Each cloud of rows lies close to a flat space through zero, with a little noise off it, and is much wider in some directions of that space than in others. After each cloud: how many dimensions does that space have?
In the rows, 128 means zero.

[[175 156 102 111 113 115 164  93 154 102 122 153 142 139 108  73 151 106]
 [ 90 142 120 128 146 110 112 127  77 178 152 122 148 138 154 132 165 181]
 [227 158  88  98  87 119 158  58 159  94 111 156 179 143 118  28 174  95]
 [105 102 176 138 141 136 144 183 172  84 138 139  91 109  88 191  59  88]
 [144 108 145 139 106 163  96 107 124 115 114 113 102 119 161 115  93  97]
 [125 101 165 129 120 133 128 146 143 104 131 125 131 131 121 144  98 109]
 [ 75  82 172 156 138 161  80 169 105 142 126  93  87 109 159 191  71 128]
 [138 120 134 128 118 127 151 124 150 111 105 116 123 151 113 129 126 118]
 [116 100 151 135 122 130 114 144 118 115 134 125 142 126 147 107 111 121]
 [108 137 127 133 133 123 130 127 111 137 133 126 117 136 135 125 131 138]
 [ 68 141 183 119 142  91 145 128  80 143 202 152 150 165 139 121 137 153]
 [205 157  86  95 113 105 172  99 180 103 112 155 183 135  79  96 178 117]
 [ 92 128 182 118 125 111 141 107  97 152 151 109 145 188 142 156 144 157]
 [113 161 151 112 130 100 155  96 101 137 179 155 145 163 130 102 152 140]
 [ 74 141 170 127 147 105 140 139  94 135 193 155 123 140 135 128 118 136]
 [151 136 116 120 131 127 141 137 157 108 127 146 128 110  99 136 122 110]
 [123 138 121 132 137 131 129 134 131 131 130 133 108 117 119 144 121 126]
 [ 92  86  99 166 152 161  60 190 106 161  93  91  97  66 160 170  99 152]
 [118 113 123 142 137 135 134 162 152 113 105 122  98 112 110 150 102 118]
 [166 146 132 108 105 123 143  78 132 121 134 137 154 157 131  91 153 115]]

7

[[143 170 138 176  89 140  93  48 140 124 117 107 114 168  77 125  92  88]
 [100 158 121 154 162 102  80  94 150  95 140 126  86 151 153 148 131 103]
 [182 133 167 191 157 154 146  61 206 142  79 196 131 113  88 139  78  94]
 [138  64 132 179 139 115 167 191 112  94  91 141 130 113 137 172 108 176]
 [117 138 145  71 116 128 100 115 146 157 133  92 131 130 153 133 154 161]
 [119 144  83 113 153 104 113 141  94 148 125 172 109 150 141  94  74 152]
 [100 138 132 114 109 119  94 127  98  84 170 106 131 196 129 145 142 144]
 [124 124 154 122 113 122  62 102  98 126 159 143  94 142 144 150 135 129]
 [108  68 126 134 157  71 124 159  55  98  97 126 125 155 165 134 111 186]
 [168  87 158 180 103 119 179 130 112 104  92 111 143 121  78 162 164 149]
 [149 157  69 137 133 160 145 129  99  94 130  96 104 144 122  64 104 155]
 [120  74 111  91 151 170 170 172 102 156 106 189 166 129 152 149 147 145]
 [135 158 104 148 146 107 198 109 108 123 133 132  86 142 146  98 107 120]
 [111 165 168 107 123 129 112 120 195 155 165 135 113 119 145 173 161 136]
 [136 184 106  98 145  97 117  84 168 151 119 115  88 135 132 159 191 151]
 [165  85 114 149 138 181 125 130  93  61 110 115 124 113 141 109 127 131]
 [125 156 127 136 116 153 112 108 150 172 135 146 109 111 113 137 141 110]
 [114 121 133  88 104 118 157 137 137 145 123 108 147 140 157 157 110 124]
 [101 134 137 129 113 127 124 101 125 132 104  22 118 118 161  92 138 125]
 [154 153  70  85 119 150 116 117  93 124 143 155 115 157 119 123 133 132]]

14

[[124 119 132 131  81 114  75 135 162  63  95 146  92 109 100 147 133 129]
 [132 124 117 151 104 142 128 157 135 119 121 114 152 147 122 143 128 141]
 [106 104 170  86 157  82  93 103 137 131  60 135 144  64 149 150 136 117]
 [149 148 107 152  75 144 123 162 132 117 117 112 159 146 130 133 110 112]
 [148 188  65 169 133 156 161 168 131 120 217 145  98 174 113  73 144  99]
 [109  91 188  87 169 126 150 101 105 165  91 116 181 126 157 139 107 151]
 [120 175 118 132 157 137 152 158 141 107 177 158 103 152 118  66 141  91]
 [117 146 149 120 122 121 125 133 138 119  93 135 142 100 137 115 120  93]
 [128 141 145 115 157 136 161 117 108 155 119 131 172 118 160 107 109 105]
 [124 103 171  98 139 137 134 117 115 125 103 129 173 146 148 133  94 147]
 [131  86 165 128  84 152 124 101 117 105  56 124 183 110 144 171  84 161]
 [122 151 114 138 161 131 158 140 126 158 167 126 113 137 125  99 150 113]
 [144 115 124 116  68 110  53 149 157  55 108 140 111 147 107 152 115 138]
 [138 121  92 155 120 147 118 140 142  72 193 156  69 175  86 121 147 170]
 [120  90 155  93 155 100 108  94 119 143 106 125 128 109 138 154 130 153]
 [129 145 116 148 143 146 167 159 117 164 143 107 173 152 143 115 131 122]
 [136  71 172 108  37 127  59 126 145  62  44 116 156 141 115 193  80 172]
 [152 194  35 173 127 119 123 167 143 127 207 139  73 133 110  91 174  82]
 [112 145 103 123 165  87  93 141 162 101 168 158  44 113  97 104 185 111]
 [118 129 143 137 131 132 151 104 116 156  78 121 162  70 152 139 121 108]]

8

[[125 109 137 116 143 146 130 125 128 135 137 121 140 120 143 139 126 101]
 [119 131 139 136 128 131 143 127 140 142 129 119 127 110 134 135 130 110]
 [136 140 110 140 131 115 118 122 122 104 121 122 103 132 133 111 122 175]
 [131 137 120 148 130 116 144 131 129 122 117 102 107 104 131 122 124 140]
 [139 126 109 123 125 118 119 136 112 111 119 125 126 141 112 122 123 148]
 [117 130 134 134 114 121 144 142 123 148 120 120 135 130 105 133 138 114]
 [134 149 101 133  94  95 115 149 102 118 104 143 121 174  75 110 135 177]
 [135 116 113 101 125 131  93 128 102 111 132 159 144 183 109 121 130 156]
 [131 129 118 119 123 123 105 126 113 117 128 145 127 164 117 120 131 159]
 [136 115 132 111 144 145 116 118 134 121 142 139 141 126 148 133 122 115]
 [ 98 123 139 139 124 128 141 136 108 154 119 108 120 148 113 131 150 130]
 [154 123 114 130 148 131 140 127 145 105 128 104 126  72 151 132 102 106]
 [125 159 107 152  87  85 133 154 107 128  96 127 110 156  72 111 139 172]
 [117 148 121 140  86  96 138 155 111 148 105 136 131 159  69 124 143 139]
 [132 106 143 104 158 162 109 103 139 123 155 144 142 127 171 136 122 111]
 [134 132 135 135 128 130 151 132 153 136 130 118 134  85 137 138 119  90]
 [135 101 134 110 160 156 125 115 133 120 146 119 141 106 163 140 116 101]
 [126 124 107 131 139 123 110 124  97 105 119 113 101 156 128 112 131 183]
 [137 128 113 118 120 120 110 133 115 115 124 145 134 156 110 120 128 150]
 [129 118 106 103 126 126  76 123  83 103 128 160 128 214 107 110 139 198]]

5

[[115 136 131 144 135 131 126 136 112 149 138 115 127 135 130 119 124 151]
 [136 125 134 127 123 138 141 122 137 109 132 150 137 120 117 133 129 118]
 [107 142 130 157 141 125 123 138 107 179 153  98 112 147 130 118 131 170]
 [151 137 152 192 143 198 143 119 166 112 123 151 140  94 125 161 147  78]
 [128 136 143 173 135 170 135 138 132 147 137 127 134 118 130 142 135 118]
 [167 103 117  63 105 120 128 101 189  26  71 171 129 103 127 158 134  51]
 [126 135 135 156 140 145 120 132 126 159 133 110 122 131 125 129 136 140]
 [152 118 141 135 126 155 138 122 164  81 112 167 142 101 116 156 133  79]
 [118 139 128 138 140 125 123 138 104 163 146 110 126 139 131 119 126 158]
 [138 121 123 101 119 115 138 123 137 103 123 151 136 125 130 132 120 121]
 [107 132 114 110 131  95 117 137  97 164 143  99 113 155 132 108 117 171]
 [119 134 133 158 138 141 118 134 111 163 133 101 123 138 137 125 128 149]
 [148 129 141 152 131 163 150 122 153  98 124 168 147 105 115 155 130  85]
 [136 129 128 137 130 139 116 126 144 126 114 116 118 117 135 144 136 115]
 [145 125 134 144 128 159 112 126 164 120  91 114 112 115 138 152 143  92]
 [105 131 114 118 132 104 110 139 108 159 125  97 113 146 136 109 124 162]
 [147 125 139 150 130 159 137 123 150 112 114 146 134 107 122 151 138  97]
 [112 125 117 105 123 104 147 125 109 123 153 142 135 129 120 116 112 147]
 [117 130 130 111 124 109 152 124 107 123 152 156 142 130 113 114 116 142]
 [155 116 133 120 125 143 125 124 163  93  96 144 127 112 125 155 134  89]]

3

[[103 112 135 195 135 154 156 110 137 143 125  74 148 127 150 119  54 112]
 [117 229 135 150 133  84  73 109 195 143 131 127 150 142 182 131 114 141]
 [122 126 107 105 138  93 116 151  43 137 105 108  98 158 124 134 169 148]
 [161  73  89 161 107 154 137 111 157 149 117 125 141 119 159 142 144 157]
 [151  54 135 129 131 141 122 152 116 132 118 116 148 139  95 136 124 101]
 [136 135 111 132 125 116 140 160 106 126 136 124 125 158 111 124 146 129]
 [ 90 177 129 110  93 140 168 111 107 103  95  91 162 147 102 106 142 131]
 [144 151 135 148 136 145 131  70  79 124 110  99 104 150  68 135  90 109]
 [ 59 217 101 164 149  97 172 144 144  89 106 115 145 124 134 149 124 163]
 [192 123 103 179 118 151 156 123 222 131 155 172 127  86  90 168 146 169]
 [148 142 134 123 112 120 134 135 134 139 121 128 141 125 137 142 133 146]
 [131 109 127 182 199 143 123 158 144 106 157  96 114 144 114 157  72 122]
 [140 169  78 137 121 101 182 182 167 107 137 192 110  95 110 162 190 195]
 [142  75 130 190 175 144 132 136 146 140 133 103 102  90 102 167  96 152]
 [146 107 154 164 167 115  75 152 195 145 147 134 133 115 131 146  89 111]
 [192  84 160 109 108 142  71 100  82 192 158 115  84 151 131  89 118  98]
 [104 138 152 127 150  99 105 147 149 127 135 101 178 136 126 146 149 126]
 [138 121  80 131 124  95 134 199 200 120 135 205 121  90 133 149 201 177]
 [142 196  76 121  90  90 201 112 111 119 119 203 125 104 140 174 182 182]
 [128  89 126 160 147 129 101 165 187 156 180 139 104 103 149 101 140 137]]

13

[[143 182 123 127 131 110 107 133 186 128 142 151 121  97  93  73 144 116]
 [116 114 100 102 109 116 132  88 117 174 161 163 136 130 160 121 128 145]
 [108 187 128 128  35 144 166 122  86 123 111 137 161 130 133 140 140 120]
 [172 121 158 148 188 125 128 174 115 120  68 120 121  94 120  56 104 141]
 [154 125 104 109 151 154 114 113 142 183 131 166 132 148 113  80 160 128]
 [143  99 177 168 187 117 147 166  87  85  81  66 152 133 115 142  93 110]
 [151 146 103 107 115 122 109  69 184 143 161 132 104 104 158  99 133 136]
 [106 146 118 133 138 153 124 142 109 124 110 130 108 157 104 171 153 150]
 [103  75 123 160 138 106 135 126 128  83 141  82 131 132 135 171 143 138]
 [132 113 140 169 164 100 113 108  95  73 113  86 129 123  89 152 144 157]
 [155 145 177 145 162 112 125 169 118  98  90 111 126  94 107  97  89 116]
 [178 135 178 124  99 138 107 152 177  89 114 115 106  81 122  86  99  91]
 [182  94 153 105 114  97  96  67 132 118 145 128 101  67 172  94  76 142]
 [106 144 119 136 129 127 139 147 137 119 125 121 122 129 130 137 133 136]
 [145 131 127 103 140 126 120  96 104 176 139 160 136 137 127 111 117 133]
 [128 115 138 112  72 147 109 149 135 123 137 163 119 117 113 129 131 119]
 [166  70 111 128 118 159 123 115 121 153 114 147 136 131 133  79 164 140]
 [149 124 102 103 112 173 108  93 122 165 120 161  98 139 140 117 152 160]
 [108 166 165 112  90  94 142 148 127 120 150 133 149 105 138 145  70  86]
 [124 121 119 119 113 144 127 114  89 137 113 139 112 133 143 148 129 163]]

10

[[138  99  74  86 125 115 138 128 125 131 106 159 137 168  95 164 135 142]
 [158 114  92  54 112 142 133 175 129 143  98 166 129 104 147 111 104 149]
 [140  61  88 140 150 145 167 117 129  71 129 108 107 175 161 125 105 131]
 [125 131 114 104 138 149 128 140  99 154 120 150 125  81 125 109 147 162]
 [144  92 129 144 137 126 122 137 137 106 137 108 121 138 140 133 103 138]
 [ 99 130 143 169 148 122 137  89 106 121 147 109 134 128 110 131 165 131]
 [149 129 120 114 134 149 104 136 145 126 120 138 102 137 102 123 135 126]
 [ 91 168 149 174 120 109 116 125 126 148 145 118 139 131 142 175 113 130]
 [116 142 164 178 139 146 124 123 135 110 150  94 109 113 162 108 116 114]
 [127 155 131  89 128 147 116 144 101 170 116 159 132  60 114  95 158 153]
 [105 187 160 126 120 138 119 136 105 172 132 141 137  57 136 100 148 137]
 [132 120 160 132 142 148 140 126 110 119 138 113 125  69 152  60 144 133]
 [135 108 125 152 137 138 140 116 145  91 135 104 107 164 148 123 112 109]
 [150  71  91 123 138 135 145 131 138  89 122 119 113 170 142 136 103 133]
 [120  88 137 192 155 131 154  79 134  67 155  78 111 179 136 116 137 102]
 [117 119 148 118 150 133 118 140  69 167 138 135 152  24 117  95 158 195]
 [136 174 190 126  99 106 114 114 160 131 130 117 144 123 107  89 147  62]
 [ 99 118  82 137 153 157 167 102  94 120 128 137 112 140 140 131 154 146]
 [137 123  88  97 116 128 131 141 138 132 109 153 125 162 122 157 114 127]
 [128 137 129  96 117 123 125 160 107 162 120 148 148  79 143 123 119 156]]

7

[[137 121  89  99 107 113 132  98  96 131 120 103 132 138  80 150 155 112]
 [107 120 138 127 140 141 115 134 151 116 127 156 152  94 111  94 115 164]
 [159 139 190 154 132 103 164 150 175 145  68 167 153 144 137 112 129 131]
 [107 104 109  79  41  90 168 125  91  87 138 148 108  85  84 121 103 136]
 [112 106 157 154 115 198 129 140 152 136 146 163 152  69 198 124  88 179]
 [169 142 141 144 128 167 142 126 153 170 162  74 140 146 145 147  85 164]
 [102 132  94 120 154 159  91  92 127 143 143 125 119 119  81 136 117 145]
 [ 84 157 166 138 149 160 129 131 137 142 112 102 139 106 150 111 142 119]
 [154 119 124 138 131 178 122  93 131 154 100 133 135 148 146 202 123 177]
 [119 137 141 123 124 124 150 125 138 113 120 142 145 122  90 114 113 140]
 [ 92 131 123 123  98 163 116 124 134 154 191 109  57  89 142 137  34 180]
 [201 115  32 105 169 114 111  86  89  85 157 109 169 224  46 188 169 131]
 [ 55 130 160 107 142 132  96 106 147 146  26 162 134  78  94 106 166 155]
 [107 165 173 120 130 137 174 121 117 113  72  99 128 167 125 174 138 140]
 [132 162 154 104 136  86 130 163 138 130 133  49 104 157 132 105 117 139]
 [110 171 153 103 109  85 174 123  87 122  77  56  96 178 117 167 168  78]
 [121  88 161 143 141 106  74 162 162 150  65 195 131  77 205  81 174 133]
 [102 135 118 125 156 148 126 111 102  97  99 119 173 135 118 142 197  97]
 [ 79 141 122 145 102 156 124 119 121 168 194 130  45  84 143 121  58  97]
 [180  88  69 139 123 172 101 101 114 152 171 119 173 109 141 139 156 115]]

10

[[161 109 120  83 129 132 162 125 111  87 115 115 136 112 144  98 158 119]
 [121 128 106 138 126 112 160 133 127 165 133 128 116 135 117 138 134 123]
 [139 118 138 134 122 121 146 123 114 129 132 134 120 123 127 126 146 120]
 [140  69 105 139 116 137 148 105 164 116 111 147 114 143 155 116 115 136]
 [105 138 119 112 129 113 106 138 125 160 123 119 134 148  89 150 110 145]
 [118 109 122 144 122 143  85 130 139 118 133 132 138 118 122 155 102 133]
 [168 158 192 168 109 167 101 129 117 125 150 127 153  96 144  96 125  66]
 [115 148  75  80 138 157 157 108 119 109  92 124 144 138 150  90 160 140]
 [128 147 154 108 164 111 181 131 108 122 134 113 139 135 132 133 141 108]
 [143 163 125 116 144 116 173 107  99 138 112  94 137 147 124 103 131 102]
 [133  53 102 144 107 126 126 127 137 118 109 140 117 125 140 134 139 161]
 [149 113 114 122  76 171  84 111 141 125 124 143 141 111 128 102 116 110]
 [107 131 101  92 120 139 132 128 112 120 108 151 125 129 125 106 183 160]
 [127 130 149 124 168 137 133 137 102 113 111 117 142 142  99 129 123 100]
 [151 124 193 161 117 109  80 181 136 150 158 128 115 108 119 125 116 130]
 [151 133 188 130 152  94 166 135  88 126 134  90 151 124 133 133 140 111]
 [138 114 194 132 140 123  80 182 104 137 134 129 134 124  80 129 129 114]
 [116 103 130 135 135 135 144 114 125 117 122 133 146 127 144 146 134 134]
 [136 152  96  69 118 156 137  91 142 104  99 129 136 148 142  75 124 125]
 [102 169 114  94 139 127 145 144 120 136 138 136 128 119 130 132 161 140]]

12

[[173 176 109 103 113 134 140 131 143 124 111 151 144  76 130 101 143 117]
 [134 103 159 102 129 140  79  97  94 123 137  97 144 121  93 159 153 117]
 [115  95 135 119 130 139 151  82 161 106 143 132 107  79 142 175 114 149]
 [137 131 124 136 127  89 157 162 135  94 113 113 184 168 118 106 117 149]
 [185 142 139 109 181 170 159 134  91 155 129 135  98 143 135 133 131 138]
 [104 128 111 108 226 137  89 119 112 125 135 143 111 188 160 116 123 145]
 [141 122 123 136 142  99 106  95 122 124 181 111 151 148 137 171 109 129]
 [124 133 133 146 105  96 103 144  98 145 159 111 119  97  93 120 161 111]
 [124 111 132 116 164 104 107 122 195 108 147 117  95 142 115 197 189 114]
 [127 179 177 150  96  87 124 138  87 110 101  89 150  98 145 110 133 124]
 [ 97 139 208 185 127 140 149 110  94 157 121 124 154 118 136 161 120 128]
 [132 162 181 130 123 124 118 143 163 118 137  68 147 100  90 155 137  89]
 [141  81 115 166 100 135 124 160 143 116 140 167 120 137 141  69 127 121]
 [212 118 130 134 109 108 159 162 136  56 130 150  96  83 189 121 109  96]
 [180 120 121 109  64 117 150 130  65 128 102 117 115 157 157 130  75 101]
 [147 120  73 141  85 148 134 142  76 142  81  95 159 130 191  91 112  86]
 [187 108  70 164 102 121 156 158 169  84 155 130 177 177 150 136 122 208]
 [139 144 165 149 145 126 204 118 152 153  94  77 109  95 162 110 159 137]
 [134 146 147 124 126 133 159  92 128 147  92  93 116 150 189 109  99 139]
 [132 120  76 127  96 139  98 179 143  78 130  78 145 115 113 151 140 144]]

16

[[132 116 155 121 155 109 116 148  98 122 153 101 139 128 117  96 131 111]
 [118 158 106 138 104 141 134  89 151 136 104 177 133 107 142 180 120 159]
 [155  96 186 135 172 161 131 154 144 115 133  93 123  99 180 149 119 136]
 [112 155 108 135 106 122 120  89 112 140 117 166 141 137 105 140 130 144]
 [108 111 124 115 149 100 107 139  91 136 164  67 130 163  76  47 144  86]
 [157  85 190 124 181 140 128 181 127 110 152  66 124 110 165 110 126 109]
 [131 150  73 127  62 124 145 112 142 133  89 200 116 161 113 152 127 144]
 [109 153 103 135 110 132 123  88 130 141 117 158 135 128 115 149 129 146]
 [108 160  88 122 105 101 135 115 138 135 124 158 131 112 112 136 132 125]
 [134 111 129 127 132 140 131 141 140 126 127 108 115 138 135 120 130 122]
 [ 86 185  57 124  80  94 126  74 128 149 117 186 139 126  82 138 133 136]
 [122 177  93 133  85 123 143  90 150 133  96 212 138  95 140 196 118 164]
 [112 155 106 123 116 108 128 112 122 134 128 152 137 116 112 134 131 128]
 [125 132 168 136 165 135 116 114 114 128 144 116 148  89 146 144 124 139]
 [115 181 103 134 104 124 139  86 152 134 106 197 143  72 148 196 120 164]
 [124 142  79 106  84  82 141 151 122 125 123 151 118 156  90  93 138 101]
 [123 154  90 127  84 116 137 111 132 132 103 182 127 140 112 146 126 140]
 [128 117 148 127 155 128 124 141 130 126 146  95 128 111 138 117 130 118]
 [147 102 127 132 111 153 131 138 128 126 110 127 110 178 126 118 126 131]
 [119 145  97 130  99 125 133 109 135 134 112 160 125 137 117 141 129 137]]

5

[[ 94  98 193 111 136 156 141 126  90 106 153 148 131 133 110  78 140  81]
 [117  87 137 158 148 167 151 152 151 139 146 128 115 127 182 216  33 192]
 [179 121 100 121  12 142 116  56 117 154 104 150 202  98 123 143 136  47]
 [ 81 108 165 119 162 149 120 124  87 116 170 105 121  86 113 146 123 165]
 [ 84  88 159 183 134 159 112 180  92  89 195 125 162 167  97 179 120 147]
 [188 198 122 175  97 112 120 134 156  88 157 125  89 135 106 149 120 153]
 [167 151  76  88 122 104 160 103 213 140  69 117  50 121 146  80 159  88]
 [108 166 131  84 191  96 182 190 106 136  93  97 100 196 122  87 122 115]
 [120 166 130  64 119 109 136 101 166 106 132  77 166  85 131  42 165  53]
 [136 117  82  94 197  98 125 109  91 153 166  62 108  79  95  87 134 166]
 [ 88 172 151 130 138 138 128 170 133  86 188 148 148 144 114 159 160 155]
 [106 185 141 143  72 111  95 129  85  89 195 118 144  82 123  75 224  81]
 [ 45  26 142 129 145 178  97 109  95 126 154 164 211 201  98 154  96 144]
 [ 82 149 108  75 147 102 104  75  50 141 140 106  88  93  82  63 204 139]
 [111 154  87 206  54 128 156 100 109 111 147 113  73 161 118 153  69 160]
 [127 108 122 146  79 151 148 133 142  91  97 153 166 121 117 153 139  73]
 [195 156  44 179 137  81 135 150 174 159 136 139 170 194 111 145  88 184]
 [ 82  88 150 113 162 136 127 109 173 159 135 106 156 146  99 119  98 156]
 [208 155  95 109  84 108 133  78 172 172 107 105 106 118 148 102 104  99]
 [200 151  95 116  69 114  97  69 144 177 137 142  96 103 129 122 168 113]]

15

[[ 77 134  72 124 139  62 112  88  99 104 125  96 123 148 159 116 119 141]
 [133 113 123 130 110 135 110 196  96 124 175 135 143 147 139 128  96 112]
 [120 109 123 146  72 106 156 157  73 141 143 101 140 123 123 121 122 120]
 [160 116 101 133 136 152 165 112 159 129 145 134 175 108 149 105  81  73]
 [118 116 181 115 107  87 124 130 103 104 123 128  82 120 138 103 109 117]
 [132 130 118 159 125 136 146 173  96 148 132 109  96 139 105 140 152 146]
 [ 66 126 154  51 155 148 161 176 161 138 137 159  95 130 147 126 119  71]
 [100 130 139  79 136 113  59 107 126 129 112  95  89  80 176 138 135 150]
 [ 91 147  98 122 165 150 196  84 146 104 112 121 110  98  32 134 138 157]
 [117 114  94  82  82 115 141 165 107 164 152 112  93 142 161  99 129 121]
 [161 152 147 113 144 113 139 122 122 123 116 118 101 127 116 127 120 153]
 [124 161 110 110 101 143 171 135 123 148  95 170 165 138 137 133 158 126]
 [132 100 131 127  59 149 116 137 110 123 141 154 141 103 131  95 123 131]
 [104 119 119 175 168 162 174 114 151 130 113 133 142 128 115 131 139 120]
 [125 156 142 158 145  91 116 127  56  92  87 119  63 108 146 110 131 175]
 [ 73 137 164 124 164 121 136 149 110 152  90 115 113 130 169 157 164 152]
 [163 172  70 154  77 136 102 132 108 148 115  81 145 127 140 169 142 106]
 [ 76 120 184  68  30 167 151 174 136 135 123 146 113 143 178 101 115 108]
 [145 139 141 154 178 148 130 105 173 122 128 135 194 154  93 168 127 145]
 [128  92 119 117 110 136 131  93 142  98 157 141  92 119  84  68 108 166]]

14

[[133 141 116 145 171 137 141 129 111 156 128 135  95 139 107 118 146 147]
 [149 104 120 108 126 115 139 136 130 118 137 165 148 130 107 130 136 123]
 [160 131 123 141 138 126 106 119  76 113  90 122 119 146 145 110 113 130]
 [177 149 119 167 145 118 107  84  93 117 101 148 142 134 131 126 106 127]
 [ 75 129 129 119 110 155 115 147 161 133  96 110 108 118 164 131 115 133]
 [130 134 126 126 137 136 126 131 109 117 122 113 119 164 135 101 138 145]
 [154 132  87 176 135 134 105  72 104 136 123 150 114 170 126 107 133 142]
 [150 116 127 127 130 116 135 113 129 109 131 156 145 152 106 124 122 123]
 [139 119 114 121 140 102 111 115 107 130  91 123 131 115 127 138 134 126]
 [125 155 147 145 162 139 113 136 104 138 122  91  78 162 132 107 131 143]
 [208 119 106 132 143  93 161  78 159  99 160 215 214 131  55 139 127 113]
 [166 112 141 102 102 136  68 166 151 114  87 107 147  52 170 138 116 114]
 [ 86  98 142 118  89 123 124 121 160 127 153  96 100 148 119 133 118 100]
 [129 136 129 103 157 131 134 171 114 141 125 122 125 112 133 124 159 152]
 [162 140 154 119 151 128 165 144 138 118 165 136 148 123  87 121 126 120]
 [159 107 138 144 115 105 136  97 104 114 154 128 125 148  94 127 106  93]
 [139 102  94 113 122 122 140 125 127 123 148 160 146 151 109 116 161 139]
 [135 114 121 128 125 109 103 108 178 140 124 150 137  95 112 161 129 112]
 [137 135 146 124 129 127 135 139 113 114 163 125 129 157 123 114 134 131]
 [153 120 124 110 129 127 106 147 155 124 102 168 158  84 138 148 127 130]]

11
